There are 4 nested groupings, the coarsest first. Each group lies inside one group of the grouping before and may be the whole of it. The rows also spread widely along 13 directions, which tell nothing about the answers.
(in the rows, 128 means zero)
Known rows, each followed by its group in each grouping:
110	154	124	115	140	157	135	141	130	111	161	116	188	139	141	117	137	128	135	89	135	127	116	135	122	119	112	130	131	113	106	151	99	133	154	136	140	139	134	104	171 => fimeb buku k493 regu
130	132	134	139	118	96	122	88	102	147	102	139	142	100	137	122	143	121	108	124	133	125	126	119	100	174	114	131	115	156	122	138	160	146	144	158	163	125	161	135	125 => sazi Dod k545 por
122	137	114	93	126	177	144	141	118	126	153	125	159	152	133	129	119	146	141	123	117	141	131	157	121	111	137	121	150	131	137	137	166	160	179	191	115	155	120	105	121 => tamun Nuni k257 ser
126	134	137	147	131	77	141	101	140	145	95	132	141	108	125	122	153	120	109	115	160	118	134	144	121	169	117	145	97	132	132	129	96	143	133	105	162	106	173	147	132 => sazi Dod k545 ged
83	111	98	126	106	157	157	122	117	123	128	98	151	165	130	151	154	113	136	85	151	98	123	123	157	131	144	123	130	129	112	124	133	121	154	156	120	121	139	121	116 => fimeb buku k482 ribim
141	127	135	112	126	134	154	111	173	136	124	144	135	126	121	124	118	122	113	157	138	137	147	154	115	137	131	158	104	120	166	104	138	157	162	167	144	120	158	136	134 => sazi Dod k508 nepil
118	154	147	125	148	106	142	99	121	134	125	109	149	106	115	107	125	115	130	103	131	121	123	113	119	146	113	130	137	145	119	158	106	167	120	130	215	132	155	139	140 => fimeb pepuz k763 fum
90	101	149	150	107	158	168	118	122	146	116	108	130	129	115	112	85	154	155	114	174	115	108	103	158	110	116	102	149	137	139	126	157	141	117	149	101	157	120	139	135 => tamun Zik k919 Noze
129	119	109	126	129	143	124	131	117	105	123	128	193	130	137	149	119	117	95	134	108	119	120	83	93	127	112	155	111	104	119	141	141	89	180	129	121	112	163	141	135 => tamun Zik k663 Tuk
123	134	107	126	135	148	142	92	168	109	120	147	133	110	125	155	124	120	111	125	134	119	88	130	88	146	155	142	94	129	138	135	148	124	179	145	148	131	135	155	118 => tamun Zik k915 tek
115	138	162	124	133	140	159	89	157	156	132	130	122	111	128	89	112	121	137	135	144	134	109	135	132	143	122	121	135	134	147	120	142	175	124	154	166	140	137	126	151 => tamun Zik k663 Nenel
116	118	143	129	138	137	146	99	148	145	130	143	144	115	166	115	155	116	107	124	132	125	63	149	125	158	117	123	109	110	139	148	150	115	128	127	123	106	126	109	142 => fimeb pepuz k763 Sen
123	140	127	93	142	160	141	137	120	134	133	118	157	147	130	107	118	146	138	155	115	143	140	165	136	105	111	127	145	111	163	115	154	164	153	161	134	138	128	105	124 => fimeb pepuz k197 Gad
115	107	109	128	119	103	122	137	87	107	95	96	156	140	125	141	132	155	132	124	155	107	145	141	128	106	104	140	132	107	137	96	148	124	160	138	126	135	136	118	89 => sazi Dod k140 goke
114	119	92	110	123	164	144	137	134	115	108	123	153	151	126	159	128	143	126	146	126	122	135	145	124	108	142	134	114	119	164	112	163	128	182	156	113	127	139	138	91 => sazi Dod k140 Lag
123	122	135	114	140	118	133	123	95	128	114	113	156	122	132	121	117	134	119	146	91	126	120	112	116	123	107	121	143	128	158	143	168	144	140	139	186	123	149	141	88 => sazi sov k260 fifik
138	116	151	122	126	121	132	103	111	139	122	126	137	102	157	107	142	108	92	116	110	132	109	115	118	165	107	135	131	142	117	146	169	134	110	162	151	114	136	104	113 => sazi sov k136 palis
126	130	109	137	106	116	135	121	117	124	113	117	154	130	124	138	150	118	112	91	164	119	170	127	133	156	121	162	111	143	96	112	111	132	147	158	111	124	156	114	136 => sazi sov k260 dif
121	150	84	117	134	156	116	137	119	86	119	123	167	132	116	157	119	155	134	112	144	123	135	137	97	106	131	146	117	122	116	117	138	124	191	151	112	157	116	122	113 => tamun Tizam k63 Nuza
114	107	115	134	121	150	157	114	158	114	94	122	116	123	92	155	88	150	136	135	166	111	116	127	125	112	148	141	111	135	163	107	156	136	155	141	115	145	124	170	94 => tamun Nuni k883 mino
117	123	114	119	122	140	159	129	147	139	136	141	174	147	134	155	137	122	117	131	117	121	118	127	111	134	139	129	110	124	153	160	136	129	187	146	148	110	177	158	133 => sazi Dod k508 dusu
118	177	112	118	154	136	128	135	102	130	97	100	158	120	109	114	140	141	126	96	134	135	162	138	144	132	111	128	131	148	114	147	90	161	112	108	151	130	132	125	125 => fimeb pepuz k763 Sen
127	115	125	117	131	124	138	149	96	146	89	121	155	139	130	124	127	164	122	160	114	135	140	158	139	112	103	116	135	115	179	128	164	142	141	126	112	115	142	133	86 => sazi Dod k545 por
109	149	124	133	141	116	124	119	100	155	108	123	171	129	137	98	136	148	139	152	142	135	142	141	128	139	97	124	126	123	142	111	124	150	153	107	136	130	158	126	150 => tamun Nuni k257 ser
81	134	112	121	135	150	156	129	120	134	118	95	163	156	114	125	120	137	156	128	143	112	135	123	157	106	119	117	141	120	148	120	116	146	148	122	157	135	152	142	127 => fimeb pepuz k197 Gad
89	141	117	135	132	132	131	92	97	148	88	101	143	122	128	108	129	116	129	140	123	115	135	88	140	147	118	116	131	141	131	108	149	143	129	120	173	121	155	140	111 => tamun Zik k919 Noze
103	120	114	138	125	160	131	128	98	146	98	117	175	137	141	123	134	128	109	146	121	128	135	91	142	137	102	127	115	127	138	125	151	105	131	115	96	103	157	137	137 => fimeb buku k482 ribim
129	136	134	91	148	144	145	146	111	133	134	111	162	147	125	113	124	137	125	142	89	140	138	153	134	107	113	122	148	115	164	142	145	164	144	145	160	120	140	120	107 => fimeb buku k482 ribim
138	152	142	100	148	133	131	131	149	116	153	130	167	122	140	103	124	130	121	130	120	141	133	154	104	124	107	147	125	108	138	132	120	159	159	157	171	138	141	101	151 => sazi Dod k508 dusu
148	145	142	101	140	158	145	123	151	151	137	150	147	125	130	105	114	136	117	160	112	157	139	165	111	137	125	140	125	132	162	127	157	174	159	169	124	130	139	116	143 => tamun Nuni k883 mino
123	143	119	136	141	114	117	143	78	132	84	103	165	120	120	111	131	159	122	112	147	131	158	130	141	130	92	133	133	131	118	128	111	136	121	96	105	130	135	121	118 => tamun Nuni k257 ser
168	114	145	131	125	95	133	123	128	111	120	146	154	98	114	140	101	140	97	130	131	134	133	120	82	138	107	167	110	132	138	147	144	135	155	158	140	130	156	151	125 => sazi sov k260 fifik
110	102	143	127	117	156	149	128	119	116	142	105	156	132	127	120	93	138	140	115	152	116	106	104	133	102	105	130	148	117	129	134	157	126	134	168	122	152	122	116	141 => fimeb pepuz k763 fum
118	137	124	125	130	102	135	122	88	140	133	130	171	136	140	126	140	156	147	120	131	124	107	159	104	129	114	105	142	121	135	148	148	153	181	141	151	142	145	125	129 => tamun Zik k919 Noze
111	102	135	131	98	131	176	87	148	160	128	135	108	130	138	135	147	112	127	108	156	117	105	146	140	166	151	120	125	157	137	130	168	154	137	189	139	125	142	132	113 => sazi sov k136 palis
114	110	124	129	138	121	126	98	138	109	124	134	153	115	145	135	117	129	123	151	132	111	72	120	90	129	121	141	108	98	150	115	163	108	178	127	156	134	140	141	118 => tamun Nuni k257 ser
135	111	144	120	128	99	128	108	125	115	130	123	143	115	151	119	142	117	107	116	132	115	107	143	108	144	108	147	123	107	127	123	151	129	146	158	160	123	137	100	114 => sazi Dod k508 nepil
119	120	130	105	134	183	154	164	137	102	134	106	154	139	119	125	91	155	130	117	123	133	131	127	146	83	115	130	144	116	151	141	141	134	128	152	108	147	108	118	107 => sazi sov k260 fifik
121	140	98	99	137	136	143	139	124	125	132	129	171	152	145	148	164	124	115	125	95	127	128	163	119	134	137	130	122	117	147	146	136	137	179	142	153	108	152	122	101 => sazi sov k260 fifik

New rows. What belongs after each?
121	140	128	139	126	119	131	114	102	156	106	125	162	123	146	104	152	123	107	119	136	132	142	126	134	165	105	132	121	131	111	127	125	134	131	122	112	108	155	109	148 => tamun Zik k919 Noze
133	99	135	144	110	89	132	114	96	157	101	144	154	123	164	133	173	127	93	120	134	122	104	152	118	173	109	123	112	125	131	149	162	113	143	134	101	93	157	119	114 => sazi Dod k545 ged
110	126	156	133	136	166	144	114	144	127	132	123	147	107	119	102	65	143	139	146	138	132	104	87	117	106	104	126	137	128	148	128	157	141	132	148	145	160	126	139	146 => tamun Tizam k63 Nuza
138	137	99	124	123	100	118	96	100	121	96	126	145	119	125	146	151	113	99	122	121	119	146	125	97	165	136	155	109	138	111	112	152	135	172	154	151	111	157	130	98 => tamun Zik k919 Noze
125	116	159	124	142	116	150	106	141	134	132	131	144	113	140	107	112	128	120	141	117	123	81	130	112	131	114	123	130	105	156	142	151	139	141	129	167	123	140	133	123 => tamun Zik k919 Noze
151	119	108	110	118	136	150	131	155	107	127	138	150	142	107	165	129	123	104	120	139	126	145	154	109	130	149	171	102	120	139	122	129	133	183	171	111	111	152	142	119 => fimeb buku k493 regu
121	131	102	134	124	156	141	134	111	135	98	131	174	133	109	152	114	147	120	140	135	131	145	104	118	123	120	136	112	141	144	146	141	123	159	131	101	123	160	166	136 => fimeb pepuz k763 fum
107	126	130	118	139	132	146	132	144	100	141	113	161	128	126	134	108	146	144	110	141	109	95	129	113	97	118	124	129	106	145	145	126	133	161	134	175	152	131	137	121 => sazi Dod k508 dusu
132	116	156	137	127	142	161	122	142	145	130	146	152	112	119	127	98	147	122	119	147	135	98	125	118	131	112	126	125	139	147	175	140	140	131	145	112	137	141	154	153 => fimeb pepuz k197 Gad
93	130	111	113	126	185	153	124	145	141	104	110	128	144	149	121	162	110	112	108	125	124	125	142	171	145	144	115	120	133	136	125	142	129	112	138	109	105	119	102	96 => sazi Dod k545 ged
58	150	102	139	122	176	155	114	122	156	127	117	165	146	136	124	132	137	168	121	149	117	119	105	149	127	128	89	130	153	139	135	133	145	154	132	151	152	154	150	154 => sazi sov k260 dif
102	145	107	116	125	155	148	137	122	118	139	108	163	141	132	136	141	131	136	82	138	120	134	129	136	126	131	123	136	142	107	151	115	140	147	151	143	143	134	118	127 => sazi sov k136 palis
123	130	124	101	136	149	168	138	139	153	113	115	138	154	112	120	118	139	129	156	113	137	153	166	153	115	135	124	141	118	178	115	139	171	149	141	136	112	148	136	98 => tamun Zik k915 tek
158	133	134	118	140	126	136	129	126	137	100	151	148	103	132	138	133	139	85	129	101	144	120	140	100	150	120	133	107	142	152	177	155	138	137	135	128	106	143	147	102 => sazi Dod k508 dusu
142	93	149	148	115	113	128	106	121	137	113	145	160	109	138	119	105	138	106	162	156	130	113	114	104	141	86	159	108	110	144	111	168	109	149	149	91	123	154	132	158 => fimeb pepuz k197 Gad
133	123	150	150	113	120	133	115	105	155	108	137	155	108	133	107	117	148	119	129	160	139	144	119	120	148	92	132	124	150	128	132	150	147	129	154	104	140	153	126	159 => sazi Dod k140 Lag
111	116	94	112	127	156	135	110	150	100	114	119	135	136	128	155	130	118	119	131	133	107	108	135	114	127	152	151	107	112	141	95	163	117	178	153	128	128	122	126	91 => tamun Nuni k883 mino
114	97	146	121	132	134	122	127	103	89	142	87	167	123	148	110	107	122	121	111	131	105	92	91	124	102	84	145	149	88	110	125	154	100	123	148	147	140	113	87	126 => fimeb pepuz k763 fum
140	123	119	112	131	159	152	165	145	113	139	130	176	146	124	145	123	147	112	111	140	134	131	159	130	107	119	151	118	103	135	152	111	118	156	140	73	120	130	116	143 => fimeb pepuz k763 Sen
94	104	112	134	107	165	151	92	176	116	143	130	146	142	133	137	107	108	136	148	170	107	108	103	117	130	141	160	101	106	138	76	150	111	191	169	121	142	152	135	158 => tamun Nuni k257 ser
140	128	106	129	129	120	127	141	115	106	96	125	154	126	107	152	118	159	118	119	151	125	144	149	112	116	120	153	116	121	131	118	133	127	165	135	94	133	128	131	101 => tamun Tizam k63 Nuza
142	129	128	106	125	140	171	144	168	108	140	122	137	133	100	148	114	134	120	90	143	128	147	154	129	117	146	154	126	135	133	151	103	159	146	167	141	135	138	139	112 => sazi sov k136 palis
127	115	150	124	119	161	182	131	161	155	124	128	136	138	104	124	106	127	120	123	141	136	137	130	157	129	135	132	128	141	158	147	125	157	119	150	113	111	153	155	138 => fimeb buku k493 regu
114	138	111	138	138	130	157	104	155	152	101	146	153	121	137	148	172	108	99	107	135	120	97	137	128	174	142	129	87	137	135	172	105	116	137	94	130	84	163	157	135 => fimeb pepuz k763 fum
138	127	109	130	118	150	152	119	136	139	84	137	132	123	93	156	107	135	103	135	134	133	158	116	123	141	146	147	109	159	145	130	151	142	149	153	100	115	151	167	98 => tamun Tizam k63 Nuza
164	101	160	115	116	86	147	137	114	131	118	109	140	124	127	116	138	110	81	97	124	126	163	141	139	149	105	165	139	121	118	140	124	146	111	165	136	95	154	99	101 => sazi Dod k508 nepil
115	120	116	103	131	180	164	133	142	124	121	110	146	149	101	145	101	118	118	140	100	125	140	103	140	108	145	135	129	134	163	139	149	144	147	155	149	116	151	161	98 => fimeb buku k482 ribim
109	137	140	124	123	139	151	108	124	170	128	126	144	142	134	96	140	129	143	141	148	138	140	156	150	145	115	118	135	135	148	106	141	173	137	156	137	124	151	117	156 => fimeb buku k493 regu
83	158	116	111	142	163	154	98	130	143	113	99	117	133	119	110	138	125	155	110	139	120	120	147	160	132	142	101	142	151	140	121	138	177	118	146	183	142	115	122	107 => fimeb pepuz k763 Sen
92	127	96	146	114	143	111	108	101	125	94	103	169	134	145	118	143	117	120	138	159	111	151	90	136	142	101	151	111	108	103	64	138	97	153	124	96	121	151	106	149 => tamun Zik k663 Nenel
128	169	119	113	157	109	120	144	119	93	142	109	185	125	125	116	130	147	136	94	136	125	136	154	104	110	105	143	131	101	107	138	78	146	167	113	166	149	133	107	144 => tamun Zik k919 Noze
98	114	126	156	108	153	154	93	130	146	97	125	134	116	117	135	110	126	127	114	163	114	111	82	134	148	131	120	118	154	124	132	152	124	131	139	114	133	146	162	135 => tamun Zik k663 Tuk
143	108	130	109	108	120	147	125	111	130	119	124	121	134	126	141	136	142	119	105	138	127	135	171	126	134	134	131	140	139	137	130	178	161	150	200	121	134	120	108	84 => sazi Dod k508 dusu
90	149	119	120	124	169	151	142	120	151	149	107	185	160	141	108	143	120	140	99	136	125	147	126	154	134	119	118	145	132	108	140	105	148	150	140	121	130	152	102	168 => tamun Nuni k883 mino
125	142	119	114	126	188	151	139	136	139	107	124	141	130	126	127	129	134	107	110	125	145	154	132	147	135	134	126	123	157	135	148	141	149	120	158	93	125	128	121	117 => sazi Dod k140 Lag
136	115	126	130	112	95	135	116	85	154	81	120	128	128	127	129	152	144	115	125	143	128	155	162	137	152	117	127	132	148	140	115	166	160	134	160	119	117	144	119	86 => sazi Dod k140 Lag
148	110	126	114	109	111	143	114	120	126	133	139	141	126	129	148	129	131	114	126	129	127	130	147	98	142	131	147	127	138	136	130	172	148	173	196	143	133	148	130	107 => sazi sov k136 palis
118	118	143	133	120	116	137	77	117	151	110	122	121	111	139	104	138	115	125	134	151	122	112	132	130	160	113	133	127	136	132	103	170	150	122	164	152	127	135	110	130 => fimeb pepuz k763 fum
122	98	141	113	128	139	153	124	131	109	123	103	117	125	133	129	125	126	114	85	132	111	87	141	144	127	135	128	145	120	126	144	157	129	114	153	125	129	96	105	74 => tamun Nuni k257 ser
104	141	99	139	129	118	125	109	115	126	104	129	165	124	118	140	116	150	147	160	148	118	140	116	101	123	114	137	106	130	155	100	141	137	186	128	163	146	169	166	133 => sazi sov k260 dif
103	134	135	151	118	122	116	106	92	142	105	115	166	110	137	97	120	135	130	131	156	125	145	89	124	145	83	128	126	142	115	114	140	134	129	137	140	144	157	123	160 => sazi Dod k545 por
133	143	138	115	147	173	142	155	125	117	111	114	143	115	105	116	85	174	132	114	134	144	132	141	134	96	113	121	143	140	146	153	139	157	116	133	98	159	95	127	111 => tamun Nuni k883 mino
126	134	120	96	140	174	153	141	134	153	114	132	149	142	140	120	132	132	110	164	83	149	140	150	145	125	127	121	128	128	181	135	166	150	137	144	125	105	143	128	96 => sazi sov k260 dif
100	162	110	130	142	143	143	129	117	120	118	120	164	126	93	139	100	172	169	108	162	125	128	132	116	103	121	113	132	149	138	154	108	163	164	128	156	175	138	167	144 => fimeb pepuz k197 Gad
104	115	155	152	133	113	125	117	107	138	113	123	160	105	159	96	126	151	130	126	154	120	84	122	123	132	79	108	125	112	135	140	146	116	118	106	129	139	130	117	145 => sazi Dod k545 ged
121	144	105	108	136	166	133	121	128	130	123	138	152	128	155	131	156	124	107	127	102	139	118	146	120	148	133	126	114	134	138	140	162	132	151	153	125	118	128	111	110 => sazi sov k260 fifik
118	125	129	123	108	158	152	105	162	150	146	147	146	136	150	119	141	116	123	129	153	133	126	147	124	155	131	138	109	130	134	114	152	144	165	188	112	129	148	108	166 => sazi Dod k508 dusu
90	140	121	130	134	144	167	122	135	137	112	109	135	138	110	135	136	141	151	88	154	113	107	147	157	125	142	100	132	144	141	153	110	155	125	115	153	131	130	154	115 => fimeb buku k493 regu
141	129	144	105	135	125	159	138	149	105	164	128	156	133	112	141	117	136	131	86	134	124	105	163	109	112	135	137	137	118	132	169	113	158	163	164	162	140	133	131	131 => fimeb buku k493 regu
108	137	122	134	110	176	162	134	136	140	125	112	158	143	103	128	114	122	129	93	161	129	167	100	158	133	130	138	128	156	110	138	102	145	126	154	101	128	154	141	164 => fimeb buku k493 regu
